The rows of a group lie close to one hidden flat surface of 8 dimensions, which may be shifted away from zero. Surfaces can cross.
(in the rows, 128 means zero)
Known rows, each followed by its group:
[121 131 156 107 120 115 108 167 122 148 148  98 141 114 111 109 123 148] | (1)
[ 84 112 117 123 127 133  98 108  72 141 113 104  84 132 117 139 126 133] | (2)
[181 130 162 125  75 160 166 113 167 120 154 184 145 118 144 127  83 121] | (5)
[196 176 108 181 111  98 183  76 121 103 143 161 122 126 138 131  99 145] | (4)
[154 158 100 167 119 143 120 100 142  79 110 138 156 162 136 120  90  97] | (0)
[168  80  95 165 175 102 103 149 110 112 132  64 182 130 115 129 151  78] | (1)
[ 90  66 120  87 170 175 129 157 173 142  95 161 156 105 126 117 126 121] | (4)
[161 151 132 158 118 136 114 135 154 109  99 134 155 100 136 147 119 104] | (3)
[116 103 147 138 104 161 106 107 100 159 185  64 117 168 127 102 121 136] | (3)
[114  71 107 103 167 126 118 148 101 113  81 135 138  88 118 149 122 104] | (4)
[135 141 106 147 109 148 131 107 108 110 109 160 140  99 128 137  73 120] | (4)
[151 154 151 122  96 136 143 108 112 118 128 117 115 110 112 123  73 143] | (6)
[116 161 120 129 135 174 116 111 174 122  97 140 161 143 134 125  73  66] | (4)
[116  65 105 111 120 181 144 146 132 120 123 205 162 100 148 152 102  93] | (6)
[143  97 186  96 111 121 111 160 125 129 105 109  84  96 143 162 173 144] | (0)
[153 141 140 148  99 133 113 125 133 167 217  89 182 167  93  59  83 127] | (3)
[115 160 156 105 102 107 100 151 112 135 119 106  99 119 126 130 145 140] | (4)
[130 141 135 113 116 114 161 148 130 135 130 165 133 108 153 161 148 115] | (2)
[122 159 125 130 112 119 131 126 116 118 139 111 123 151 132 118 133 133] | (0)
[149 165 128 167 155 113 118 106 177 135 142  68 130 185 126  79 164 158] | (6)
[120 199 128 133 109  87  86 168 172 175 180 159 169 171  97  80 131  81] | (1)
[167 156 165 105  81 154 145  97 136 123 124 140 142 124 120 139  23  49] | (5)
[153 130 137 142 144 144 148  69 169 170 131 146  93 122 127 128 108 114] | (5)
[103 179 119 144 117 118 139  93  83 154 114 116 111 112 120 159  88 103] | (0)
[119 113 128 141 139 139  92 146 112 158 130  70 159 127 108 135 115  80] | (1)
[ 81 116 151 124 115 186 147 102 126 157 147  85 134 144 136 109  90 163] | (5)
[107 167 120 148 148 142 136  67 138 149  89 107 103 111 125 151 109 105] | (6)
[120 103 174 126  72 200 145 161 190 157 175 142 158 175 204 138 183 111] | (2)
[143 119 144 100 160  97 136 128 152 140 129 126 100 138 115 122 153 126] | (5)
[147 156 190  56 100 109 171 174 204 154 145 210 115  88 141 122 141 153] | (5)
[155 175 117 150 128 134 144 112 161  98 107 132 159 140 135 104 102 126] | (6)
[124 141 146 112 154 119 168 101 149 142  92 146  89  93 136 158 151 145] | (6)
[157 154 148  99 106  76 119 191 103 112 150 104 172 100  91 100 104 145] | (1)
[162 129 154 127 133 109 153  88 118 146 126 121  85  99 109 132 110 156] | (6)
[165 105 145 127 130 109 141 171 163 106 144 125 133 132 153 124 198 173] | (3)
[115 112 138 141  51 150  80 138  62 129 146 131  95 134 130 166 132 112] | (5)
[143 102 147 145 123 137  59 140 126 152 108  81 129 116 103 137 129  90] | (3)
[168  96  97 149 152 105 167 101 118  85 128 143  94 145 160 150 168 149] | (3)
[119 126 141  97  96 123 154 160  91 136 147 144 136 111 155 167 129 107] | (2)
[105 133 189 120  58 206 123 144 175 141 127 156 123 120 179 124 142 192] | (0)
[150 108 127 140 142 129 135 131 179 123 144 153 125 161 142 112 181 139] | (2)
[ 50 120 149  76 182 107  56 130  72 182  36  50  64  80  90 196 130  48] | (4)
[119 145 110 132 117 121 122 132  81 103 115 134 128 115 128 155 105 109] | (2)
[ 82  64 139  89  89 178 133 123  64 104 157 126  95 168 157 137 127 150] | (3)
[132  99 120  91 144 132 123 102 104 124 130 129 120 132  84 106  61 102] | (2)
[166 109 121 148 125 120 139 129 131 103 156 131 140 153 132 114 146 132] | (3)
[153 111 135 143 127 129 172 126 141  98 134 136 113 142 168 138 176 163] | (3)
[121 169 148 134 150 129 150  91 167 172 116 117  95 126 132 138 129 116] | (4)
[152 112 122 153  78 171 112 151 148  84 146 157 172 150 147 109 137 148] | (0)
[145  88  67 153 160 136 145 144 152 105 143 187 201 144 137 115 132  93] | (6)
[164 107 126 159 120 139 118 146 153 101 141 121 148 153 144 114 154 141] | (3)
[155  98 130 164 107 134 138  98  99 144 162 129  98 130 137 146 147 155] | (5)
[132 161 156 130  99 132 167 107 118 143 145 116 119 125 142 144 100 135] | (4)
[114 162 107 163 106 159  97  68 104 109 108 123 109 149 113 112  74 132] | (1)
[169  88 141 119 113 135 143  94  96 104 114 130  87 107 128 147 101 146] | (6)
[116 115 153 101 125 157 129 141 177 151  82 187 107  78 149 161 149 136] | (3)
[118 177 185  95 116 110 177 127 121 183 134 116  85  90 138 164 136 141] | (4)
[ 81 118 119 105 161 107  46 146 150 134 104 108  87 195 102  99 177  94] | (5)
[126  55 134  97 141 115 145 169 102 134 138 147 115  99 140 160 174 140] | (6)
[167 187 158 105 163  96 152  90 192 106  58 133  69 120 140 157 144 114] | (0)
[127 129 111 104 128 121 124 156 127  67 134 111 176 168 122  84 105 119] | (5)
[148 142 125 122 167  57 138 109  78 159  99  93  63  86 107 184 150 101] | (0)
[123  98 171 122 112 166 102 137 151 158 116 122 112 115 141 146 157 144] | (0)
[137 152 112 149 141 148 112  88 171 112  96 157 130 140 118 108 103 129] | (2)
[126 154 126 146 108 130  96 106 116 129 134 108 116 142  96  92  99 152] | (1)
[137 165 159 134 159 110 155  76 177 161  97 131  48 127 144 145 170 159] | (0)
[131  96 158  86 149 138 146 114 162 156 149 142 109 138 115 108 135 128] | (2)
[130 121  98 148 122 132 150 142 143 108 145 175 151 155 165 130 167 133] | (2)
[149  91 113 159 171 152 111 115 157 148 119  88 173 121 117 121 122 103] | (1)
[124 170 116 145 100 156 126 111 153 108 110 163 158 134 121 103  70 137] | (1)
[124 146  81 178 130 132 155 125 151 173 187 195 170 123 120  99 126 155] | (0)
[111 107 189  77  93 179  91 129 141 143 142  81 120 167 123 107  90  88] | (5)
[143 157  99 137  94 132 127 167 152  72 140 179 200 162 135  96 104 120] | (1)
[162  76 106 144 126 185 128 108 175  79 120 181 147 151 149 116 121 142] | (6)
[108 122 154  92  86 120 118 188  96  99 143 120 136 137 151 130 149 148] | (2)
[161 213  80 161 143  72 141  88 165 106 128 210  98 155 102  91 135 146] | (1)
[123 147 149 106 118 143 155 135 159 132 131 143 145 130 150 125 116 122] | (4)

New rows, each followed by its group:
[140  93 132 133 122 125 110 141 124 146 129 135 129  91 121 147 140 116] | (0)
[108 165 132 102 150 102 133 130 155 131 143 105 127 178 111  93 126 110] | (0)
[ 97  78  96 163 124 209 112  99 124  88  92 120 141 170 171 146 134 118] | (1)
[191  89 139 143 133 150 145  93 181  62 123 151 113 168 150  94 141 176] | (6)
[112 154 100 145 113 111 127 122  94 129 123 150 123 113 125 142 118 125] | (5)
[139 147 141  81 156  69 137 144 149 136 117 138 107 115 108 131 144 114] | (5)
[112  74 185 104 120 139  90 137 100 142 110  48  54 134 140 164 182 145] | (0)
[171 163 125 168 106 111 123  95 126 107 139 107 114 161 124 125 135 126] | (4)
[116 152 103 140 129 117 131 116 113 128 114 148 124 129 129 146 125 101] | (1)
[120  67 120 123 121 137  84 148  75  95 131  97 128 136 125 122 140 150] | (4)
[139 175 115 137 155  82 153 140 136 123 129 121 157 122 128 121 136 121] | (6)
[128 145  93 161 116 149 114 112 139  80 130 152 127 187 137 101 136 145] | (1)
[161 124 113 106 103  88 189 183  93  69 138 200 181  68 140 135  98 161] | (4)
[158 136  70 185 138 134 107  83 132  76 119 138 138 175 118  98 113 120] | (1)
[123 108 137 143 130 175 141  88 168 156 143 138 107 149 145 122 152 151] | (3)
[155 160 148  94 104  66 171 178 157 138 147 228 111  73 134 150 171 163] | (5)
[134 150 119 132 130  95 146 115 104 133 124 141 109 108 115 158 118 126] | (5)
[135 122 162 118  90 150 138 180 143  86 136 120 147 137 173 130 170 167] | (3)
[145 148 168  89  82 156 148 155 173 111 146 174 169 136 137 102  72 110] | (5)
[159 155 159 125  64 114 134 142  93  49 105  98 100 133 169 161 141 150] | (0)
[181  81 177  97 112 105 117 140 165 146 171 141  81 160 130 121 192 135] | (5)
[129 157 116 109 105  55 124 186  67 116 148 133 132 127 125 160 138  95] | (1)
[144 210 101 147 166  73 164 132 151 113 103 120 152 126 131 128 137 117] | (6)
[160  71 106 132 164 131  85 126 145  90  49 161 104 101 136 174 166  92] | (3)
[117 190 175 131  60 191 164 154 190 127 159 141 186 145 172 102 111 166] | (3)
[155 144 127 116 113 103 159 124  87 100 111 145 134  82 119 156  81 118] | (6)
[127 163 147 117  90 103  97 124 105 118 144 105  96 144  87  80 102 195] | (1)
[182 153 117 130 200  41 171 121 156 124 100 139  90 102 113 144 177 127] | (4)
[119 113 139 142  84 160 100 148  72  83  97  84 122 126 162 177 135 113] | (3)
[169 128 119 152 105 128 109 101 139 133 130 176 106 133 119 148 124  81] | (5)
[138 103 142 112  97 146 109 138 107  86 150  92 143 176 121 109 104 105] | (5)
[126 124 155  90 149  70 130 145  95 137 109 113  69  95 116 149 159 144] | (2)
[133 109  76 162 147  76  68 129  95 106 116 128  86 167 111 140 194 108] | (5)
[113  80 137 130 172 127 131 126 150 146 161  76 108 175 122  86 191 179] | (5)
[146 130 133 135 122 102 108 116  90 170 149  95 132 106  90 132  81  89] | (3)
[103 134 133 100  99 145 152 157 100  89 102 147 150  88 156 152 109 144] | (1)
[120  85 102 127 120 134 150 149 121 111 174 163 142 165 155 125 171 140] | (2)
[157  61 159  94  94 154 138 141 125  86 133 147 108 127 152 122 133 176] | (6)
[103 113 146 114  91 135  97 139  80 134 136 100 114 144 128 141 118 118] | (5)
[124 124 131 140 145 166 161  80 162 172 131 139 116 130 144 134 115 139] | (4)
[127 116 121 134 123 109 102 134  93  98 140  99 109 156 119 117 146 151] | (1)
[169 105  83 145 148 114 160  99 110 143 131 195 164  82 109 146  66  72] | (6)
[174 115 120 160 147  77 126 110  92 142 166  79 114 133 103 128 142 112] | (3)
[145 152 122 126 137  56 158 138  92 107 152 102 111 137 128 134 165 149] | (0)
[162  90 148 134 134 140  97 123 159 107  96 123 111 130 139 147 159 124] | (0)
[132  97 138 123 125 141 123 125 123 135 130 134 116 124 131 135 142 134] | (3)
[183 128  92 163 125  86 135 136 131  87 146 188 123 140 131 132 168 130] | (5)
[134  78 141 133 135 121 117 148 126 151 154 119 121 132 135 124 183 158] | (0)
[183  83  76 140 125  72 131 165  46  62 156 116 173 130 115 141 115  96] | (6)
[127 118 112 157 126 134  85 105  99 117 135  86 108 164 105 104 135 138] | (1)
[ 76 126 175  81 107 126 112 176 112 171 145 100  99 108 126 129 160 160] | (1)
[164 108 175  76 104 113 172 158 122 101 162 104 143 132 137 114 118 140] | (5)
[137 103 188  95 113 148 145 111 155 184 153 120  74 124 127 134 141 140] | (5)
[132 105 140  99 153 107 107 165 150 124 124 120 131 133 114 116 149 107] | (0)
[ 95 128 128 123 137 136 138 153 143 119 117 129 143 136 158 142 155 129] | (6)
[152 154 106 130 129  85  98 112 118 133 104 178  82 112 106 177 120  63] | (5)
[139 137  72 189 131 141 122 105 141 113 161 140 164 193 130  87 120 122] | (0)
[ 98 175  62 178 109 148 114 125 139  77  92 203 163 140 143 113 113 140] | (2)
[143 111 137 133 117 139 103 146 155 110 105 148 141 111 139 141 133 120] | (3)
[116 147 141 131 121 158 198  77 148 158 144 164  96 121 160 137 119 158] | (3)
[146  76 121  94 128 119 127 145 117 105 144 170 132 129 116 115 117 116] | (3)
[182 188 153 175 121  85 149 149 136 130 117  93 157  79 141 156 142 126] | (3)
[107 134 152 106 100 167 153 140 143 143 139 142 146 122 150 121 109 133] | (4)
[134 149 154 119 154 116 157  94 135 193 101 131  80  89 134 182 137  93] | (2)
[150 134  62 158 171  76 153  98  97 115 110 164 111 110 116 168 131 103] | (2)
[161 105  76 145 111  85 128 189  96  90 179 163 212 119 114 106 116 118] | (0)
[ 85 157 160  67 129  81 139 166  96 173 140 104 109  99 106 138 126 122] | (0)
[131 146  91 178  86 113 122 124  93 132 148 208 101 101 138 167 153 147] | (5)
[137 178 152 131 105 127 155 122 138 167 133 143 145  74 121 142  76 114] | (3)
[175  99 230  52 114 111 165 108 152 206 160 126  39  95 122 155 148 125] | (5)
[134 121 156 127 149 130 101  74 120 160 100  71  72 129 114 154 124  85] | (2)
[192  97 168 101  69 108 167 172 129  92 192 160 133 133 151 116 161 174] | (5)
[167 121 188  81 102 151 124 116 180 139 141 139 108 147 120 116  99  86] | (5)
[167 147 152 142 111 114 189  98 133 150 175 142 102 125 148 121 147 192] | (4)
[110 132 115 120 130  94 133 166  81 123 116 122 136 107 139 174 131  90] | (1)
[165 122 104 165 152 162 135  73 187 143 149 172 151 158 112  87 106 116] | (3)
[ 73 196 188 114 125 145 142  56 157 181 116  85  29 162 152 127 156 170] | (0)
[ 76 105 142 105 106 165  80 150 105 145  94 150 110  75 110 128 101 165] | (4)
[134 147 145 110  95 124 168 139 111 121 148 152 139 103 134 135 105 147] | (5)
[170 173 161 128 108 111 173 173 176 102 126 153 163  97 171 140 167 158] | (3)
[144 140  98 119 210  47 127 120 138 115 135  87 113 184  98 101 160  90] | (0)
[131 115 123 137 101 111  50 158  78  70 123  64 120 174 122 120 145 114] | (4)
[149  99  73 190 142 133  96 105 120  92 148 134 131 192 133 108 161 135] | (5)
[150  64 112 171 149 201 132  95 157  83  97  96 176 125 143 105 105 157] | (1)
[158 103 149 138 121 141 114 112 127 101 146  71 107 176 132  89 154 173] | (6)
[ 61 126 121 126 160 145 187 118  80 150 143  53 141 107 132 101 111 201] | (5)
[104 141 120 118 170  60 145 126  80 187 173  90  96 134 102 124 154 135] | (0)
[151 143 111 137 161 110 161 117 160 112 110 150 125 127 133 136 147 133] | (6)
[129 124 105 142 144 128 135 136 113 107 103 130 159 115 136 154 123  98] | (1)
[ 87 102 143 102 110 130 108 156 125 124 158 124  89 173 159 116 202 180] | (1)
[ 92 161 146 102  97 130 131 150  96 168 121 150 136  73 121 152  91 105] | (0)
[105  95 141 104 142 172 165 111 177 151 107 194  88 118 161 141 161 168] | (3)
[135 136  91 153 123  92 102 121  76  84 140 122 103 176 121 123 156 137] | (1)
[152 164 118 178 101 131 138  76  97 114 107 129  91 112 146 173 113 133] | (0)
[ 96 144 124 144 150 140 159  86 129 184 127 135  96 100 132 135 130 167] | (5)
[147 154 104 185 134 137 162  80 155 159 142 173 110 116 138 134 149 166] | (0)
[157 129  86 169 168 124 132 112 148  94 104 148 168 125 126 137 121  95] | (1)
[155  98  95 156 179 123 135 106 122 118 100 109 140 111 125 146 139 112] | (1)
[155 113 189  89  81 117 135 135 112 153 148 140  77 104 132 166 124 109] | (5)
[124 139  79 171 158 131 125 108 147 120 125 146 141 160 123 100 140 140] | (5)
[ 87 166 104  96 139  75 137 202 141 108 122 176 144 125 131 104 179 182] | (5)
[151 154 171 118  86 109 162 173 138 114 153 118 152 116 153 128 151 161] | (3)
[161  76  88 164 156 137 141  81 143  99 146 147 118 176 140 112 157 134] | (3)
[132 114 180  95  94 154 150  95 119 114  75 143  57  89 152 169  99 160] | (6)
[141  91 103 148 178 141 150 136 161 127 107 135 162 112 154 149 147 107] | (1)
